The same things were measured in two ways. Each way mixes the same 8 hidden numbers, adds some noise and spreads widely along 5 directions of its own, which tell nothing about the thing.
(in the rows, 128 means zero)
Some things both ways: the first way, then the second way.
[ 77 110 179 159  83  95 161  97  97  88 149 151  74  76  81]
[116 105  97 142 182 111  88 164 144 154 121  94 133  94  96  88  99  49
 124 122 138 108 109 147 132]

[111 174 136 149 101 133 147 153 165 167  66 131 147 115 173]
[165 135 129 102  81 148 160 133 123 119 151 166 163 139 157 135 123 169
  81 102 138 133 162 119  90]

[104 172 121 177  92 112 118 104 148 167  23 108 146 125 200]
[145 151 120 122 126 155 104  98 107 122 140 119 118 136 109 114 126 102
 138 152 162  84 127  70 140]

[ 84 144 102 113 175 128 123 136 140 146 159  77 150 140  92]
[121 134 126 118 107 131 171 133 152  81 118 159 191 106 179 201 131 157
 112  79 116 163 155 139 116]

[100 164 159 178 151 137 129  95 114  99 101 150  97  39  99]
[ 71  98 156 221 155 190 107  78  71 102 116 103 179 132 119 121 136  60
  93 119 116 100 140 115  67]

[ 81 125  84 140 136  84 127  81 130 181 129  90 152 171 174]
[ 87 133 134 165 151 140 118  98 128 135 120 115 181 121  96 156  97  93
 165 132 122 109  94 115 123]

[ 81 139  88 112 152  86 117  83 137 116  51  81 131 145 145]
[ 50 103 151 188 155 191 110  82 130 117 147 114 152 131 123 156 138  86
 101 108 115  90 143 105  93]

[109 130 109 127 163 104 115 104 112 133 137 112 157 132 113]
[155 132  85 135 176 114 121 134 148 105  90 105 156  81 127 119 101  53
 164 147 144 107 121  89 186]

[100 113 147 126 100  93 182 104 195  59 155 156  59 164 159]
[142  89 100 114 156 135 118 159 161 136 158 119 110 105 133 107 115 120
  91 119 140 113 152 151 124]

[149 115  97 100 102  92 142 124 137 104 151 130 170 178 183]
[184 129  83 104 148 106 116 146 127 120 117 115 129 102 119  96 106  92
 147 153 160 114 120 110 161]

[ 90 144  92 127 153 141  91 157 126 114 137  97 125  94 102]
[115 157 150 160 121 158 108  93  72  97 110 119 169 134 125 158 128 137
 136 125 138 132 125 127  94]

[164 121  98 133 141  97  86 123 125 135 116  96 172 220 171]
[168 121  99  46  96  63 152 177 165 113 128 129 152 105 150 135 111 127
 149 158 167 125 124 113 168]

[101 145 115 168 206 157  72 134 112 108 107 151  94  78  79]
[133 117 105 126 144  99 139 147 125  94  95 129 175  97 146 158 124  84
 131  94 148 151 123 176 133]

[122 151 149 185 152 104 129  90 181 176 138  78 139 186 161]
[119 116 115 158 157 164 158  91 127  79 119 152 170 116 137 152 132  96
 135 115 104  86 118  81 152]

[ 99  93 121  89 110 102 182  91 121  92 186 148 144 126 152]
[140 101 112 100 113  88 120 165 146 146 137 111 149 112 133 133 103 130
 118 138 162 148 136 177 105]

[141 103 123 150 133 116 100 116 114 172 112 128 119 137 155]
[133 132 142  74 147  86 118 214 141 132 114  78 152  86 110  93  82 132
 134 143 162 149 114 172 142]

[152 184  93 136 141 108 134 135 165 120 135 122 158 105 167]
[119 100 145 145 115 109 110 112  65 104 122 100 168 138 109 139 110 166
 165 204 130 121  89 142  93]

[ 82 110  65  81 218 149 110  97  93 137  79 133 136 103 118]
[117 136 117 125 168 135 144 149 141  85  98 130 163  85 150 163 134  74
 108  47 150 165 146 182 141]

[120  70 141 136 230 201  56 138  82 140  77 164  66  98  65]
[127 137 134  11  94  46 171 197 122  94 129 167 148 124 129 174 144 146
 155  75 177 143  61 221 165]

[107 159  89  93 156 127 118 151  74 166 118  86 191 133 103]
[ 86 146 128 163 144 154 133 104  88  83 103 144 191 121 119 151 137 109
 140  85  82 158 103 100  96]

[ 71 156  94 127 166 118 163 100 195  89 145 137 101 113 152]
[102  86 146 142  92 119 120 102 133 137 158 108 167 140 134 186 101 189
 138 186 142 124 135 157  77]

[ 85 124 112 142 196 146 100  87 153 100  89 100 101 156 130]
[104  99 136 126 157 143 102 148 180 126 146  72 124  92 141 143 100 139
 111 161 154 123 175 138 126]

Other things, the second way, with their names:
Z_546: [177 129 128  94 107  99 137 164 150 159 142 117 159 118 123 119  72 157
 134 168 165  91 120 146 141]
Z_792: [189 132  98  91 139 109 140 160 133  98 113 130 138  95 155 136 119 120
 119 109 177 138 148 172 157]
Z_586: [170 180 138  85  52 105 133 111 136 132 126 117 177 134 140 172  85 190
 176 208 171 120 139  59 137]
Z_861: [131 139 111 143 176 148 100 131 124 143 135 114 133 110  88 118  93 142
 146 113 121 144 105 157 118]
Z_574: [132  91 133 157 161 130  91 131 100 134 137  86 137 118 103 123  92 151
 136 170 147 119 116 195  98]
Z_42: [152 132 146 115 119 154 129 146  94 121 145 125 143 133 122  91 113 161
  93 132 137 117 138 124  96]
Z_37: [180 163  82 101 123 150 144 117 137  91 125 154 140 110 150 129 129 135
 128 115 123 146 157  51 145]
Z_852: [166 120 106 124 124 121 125 132 100 101 118 120 150 117 137 111 120 118
 126 154 144 121 135 109 124]
Z_259: [ 91 117 130 106 125  89 114 138 134 108 125 110 149 116 122 183 124 128
 166 144 152 124  96 162 139]
Z_429: [110  67 115 183 141 145  86 102 116 145 159  98 137 133 110 124 100 164
 126 195 100 110 130 131  63]
Z_560: [141 105 103  58 130  89 133 211 177 122 144 116 128  89 145 112 109 163
 107 127 127 161 144 147 129]
Z_446: [157 141 115  78 122  94  99 161 133 149 136  92 125 114  98  96  90 127
 159 182 170 119 110 111 144]
Z_689: [ 93 139 159 199 129 180  88  70  56 123 126 102 172 152  90 119 110 131
 145 178 105  91 104  71  74]
Z_272: [126 143 124 160 145 150 120  95  93  96 101 117 174 116 120 141 118  96
 149 131 133 132 125  99 123]
Z_306: [ 90 121 139  92 142 132 147 188 169 115 131 116 160  93 134 100 118  94
  90  87 120 137 144 102 127]
Z_909: [159 167 150 105 125 136  93 139 128 153 133  76 128 117 105 107  82 126
 137 174 203  98 143 120 142]
Z_612: [140 146 167 125 113 149 101 121 110 160 154  88 143 139  92 110  74 182
 144 197 160  88 120 114 111]
Z_322: [ 81  79 111 179 153 123 102  96 131 123 128 107 158 120 117 162 119  84
 150 159 119  91 107 129 114]
Z_50: [182 138 109 127  98 138 135 108 111 106 123 141 153 128 156 137 127 112
 106 133 167 110 164 104 123]
Z_557: [160 142 107 140 158 121 119 142 127 117 101 107 170  90 123 143  82 150
 153 132 133 174 128 165 124]
Z_831: [106 134 158 104 110 125 144 160 157 120 123 102 180 107 141 117 104  94
 111 143 149  90 146  74 143]
Z_303: [156 121 120 156 111 169 147  88  68  94 136 174 156 150 145 145 153 123
  84  77 139 118 142 152  83]
Z_194: [119 150 130  77  91  85 135 149 155 147 133 127 166 123 116 159 105 109
 154 125 171 124 106 131 139]
Z_771: [183 111  83  93 172  71 105 201 122 106 101  89 133  73 119 100  85 169
 164 168 130 183 106 186 144]
Z_387: [108 113 107 109 131 104 131 130 151 101 126 123 155 108 132 169 119 139
 165 148 119 146 112 114 135]
Z_228: [170 155 103 109 128 137 148 124 106  83 113 161 149 118 147 143 138 118
 128  95 140 119 125 115 153]
Z_871: [137 155 119 129 117 178 173 111 130  98 132 185 175 129 153 131 142  94
  82  51 108 104 148  61 126]
Z_963: [ 86 124 158 168 157 183 101 124 109 122 130  91 154 117 114 101 119  96
  89 116 126 117 153 108  88]
Z_654: [118  82  94 182 170 151  86  97 127 128 143 103 123 116 114 133 111 128
 137 170 106 107 130 118 104]
Z_508: [ 82 106 166 143 117 158 153 122 130 128 162 144 181 144 120 147 111 167
 110 123  95  87 108 121  93]
Z_605: [ 99 101 116 152 136 148 146 122 122 123 141 161 171 133 122 119 134  89
  99  84  90  99 109 107  99]
Z_806: [156 124 112  97  96  70 103 151 128 148 126  98 153 119 119 138  89 142
 158 186 175 141 116 154 117]
Z_231: [137 110 132 125  79 110 103 117 123 158 150  99 154 141 123 136  96 145
 129 194 166 114 142 123  81]
Z_590: [142 126 136  85  97 100 149 157 123  77 108 121 165 104 174 171 136 136
 109 113 181 166 164 172 123]
Z_470: [140  95 117 128 149 119  90 144 124 158 153  88 118 122  91  86  90 123
 132 186 154  88 112 142 119]
Z_137: [110 127 101  87 135 105 101 145 159 126 141 101 120 106 111 130 113 135
 164 167 129 141 116  84 140]
Z_990: [110 165 132 109 121 116 102 106  86 114 113 117 145 137  88 132 131  74
 178 142 168 103  77  92 146]
Z_380: [165 179  99 126 123 164 142  68  78  52 100 168 147 129 147 168 167 102
 148  92 146 133 133  69 152]
Z_988: [136 147 113 113 147 145 127 135 133 126 134 138 135 114 117 118 123  88
 116  84 148 114 124 122 139]
Z_658: [157 137 128 128 131 147 145 117  99 111 134 152 157 133 122 135 116 140
 124 108 139 100 111 145 128]
Z_373: [ 88 121 103 140 194 102 111 150 140 114 104 116 161  89  94 156 104 100
 180 103 102 142  63 173 152]
Z_336: [170 150  83  94 106 108 157  95 124  78 107 160 159 122 145 146 144  68
 171 148 152  88 111  28 188]
Z_112: [142 172 129 168 168 172 102 118  96 120  97 101 163 107 104  86  99  70
 127 122 136  99 128  76 136]
Z_783: [108  95 120 139 109 108 139 139 139 126 121 124 192 112 146 150 114 106
 108 116 126 161 146 147  79]
Z_490: [ 93 130 142 167 120 179 149  85 139 105 129 140 191 127 149 161 127  94
 105 108 114  96 155  62 108]
Z_867: [137 114 120 126 159 147 118 168 149 130 137 110 134  95 137 113 109 120
  78  87 147 149 167 179 107]
Z_265: [178 195 126 155 113 185 161  96  89  94  95 167 201 125 152 128 125  90
  93  58 137 138 165  77 112]
Z_82: [138  91  96 150 153 147 127 123 131 102 132 135 138 109 152 135 136 101
  91 102 129 127 158 147 109]
Z_893: [114 110  96 126 135 116  99  88  71  86 140 142 114 144 102 177 152 169
 186 148 117 146  69 157 109]
Z_251: [160 145 115 129 142 137 113 128  82 116 122 128 146 122 106 119 110 153
 139 116 138 159 111 161 105]
Z_233: [ 98 104 162 110  73 111 143 101  81 121 158 152 164 171 113 171 138 152
 141 145 153  89  80 159  92]
Z_638: [114  96 136 150 143 104  97 146 108 127 112  78 164 108 112 121  94 105
 139 173 150 115 111 166 110]

Some of these things the first way, each followed by its name:
[ 92 144 150 141 118 139 156 133 156 115 195 119 120 199 148]	Z_37
[115  64 115 113  85  90 147  95 150 104 194  97 145 205 191]	Z_867
[109 163 147 150 100 123 137 134 114 150 136  96 159  84 116]	Z_689
[150 128 107 170 166 126  34 138 124  89 122 111 109 118 105]	Z_638
[ 82  89 106  84 141 120 146  96  71 105 140 148 122 113 117]	Z_990
[ 75 139  82  92 184 156 150 137 137 149 159 145 147  99 134]	Z_557
[ 86 185 100 150 123  89 144 106 148 125  85 107 107 191 169]	Z_137
[129 157 174 170  88 105 143 124 142 155 116  96 139 165 153]	Z_560
[ 68 128 107 110 107  87 178 102 148 132  88 158  94 119 165]	Z_988
[ 99 115 138 134 134 126 158 139 198 118 163 159  67 119 144]	Z_658
[ 74 108 110 107 187 138 107 103  84 117 121 100 133  89  59]	Z_259
[ 94 138  81 123 107 110 130 163 151 152 145 131 141 132 164]	Z_265
[111 152 117 118 129 114 126 123 160  76 147  86 167 168 139]	Z_654
[107 179 125 114 109 102 169 138 184  63 147 125 132 117 138]	Z_429
[115  90 127 121 110  95 135 147 184 116 181 138  88 145 137]	Z_546
[ 59 182 107 183 149  91 118 125 153 184  87 111  76  99 111]	Z_373
[ 90 131 181 171 130 173 160 134 181  65 183 190  45  69 122]	Z_303
[154 147 106  92  91 102 152 163 166 130  82 141 138 136 195]	Z_42
[132  93 123 144 154  87  64 135 132  84 147 110  42 189  82]	Z_831
[ 90 145 122 157 168 170 103 124 145 119 163 115 125 158 142]	Z_380
[161 157  93  94 132 115 140 161 140 145 154 121 201 138 172]	Z_771
[ 58 100 129 162 124 136 145  95 149 126 114 158  62  86 165]	Z_909
[118 129 162  95 159 163 172 145 118  53 183 185 100  71  75]	Z_852
[119 100 112 159 102 107 106 104 125 102 209 106 153 163 166]	Z_806
[122 107  70  79 186 140 107 118 102 115 165 119 173 162 140]	Z_272
[131 153  80 116 133 150 118 151 133 176  81 127 195 128 205]	Z_251
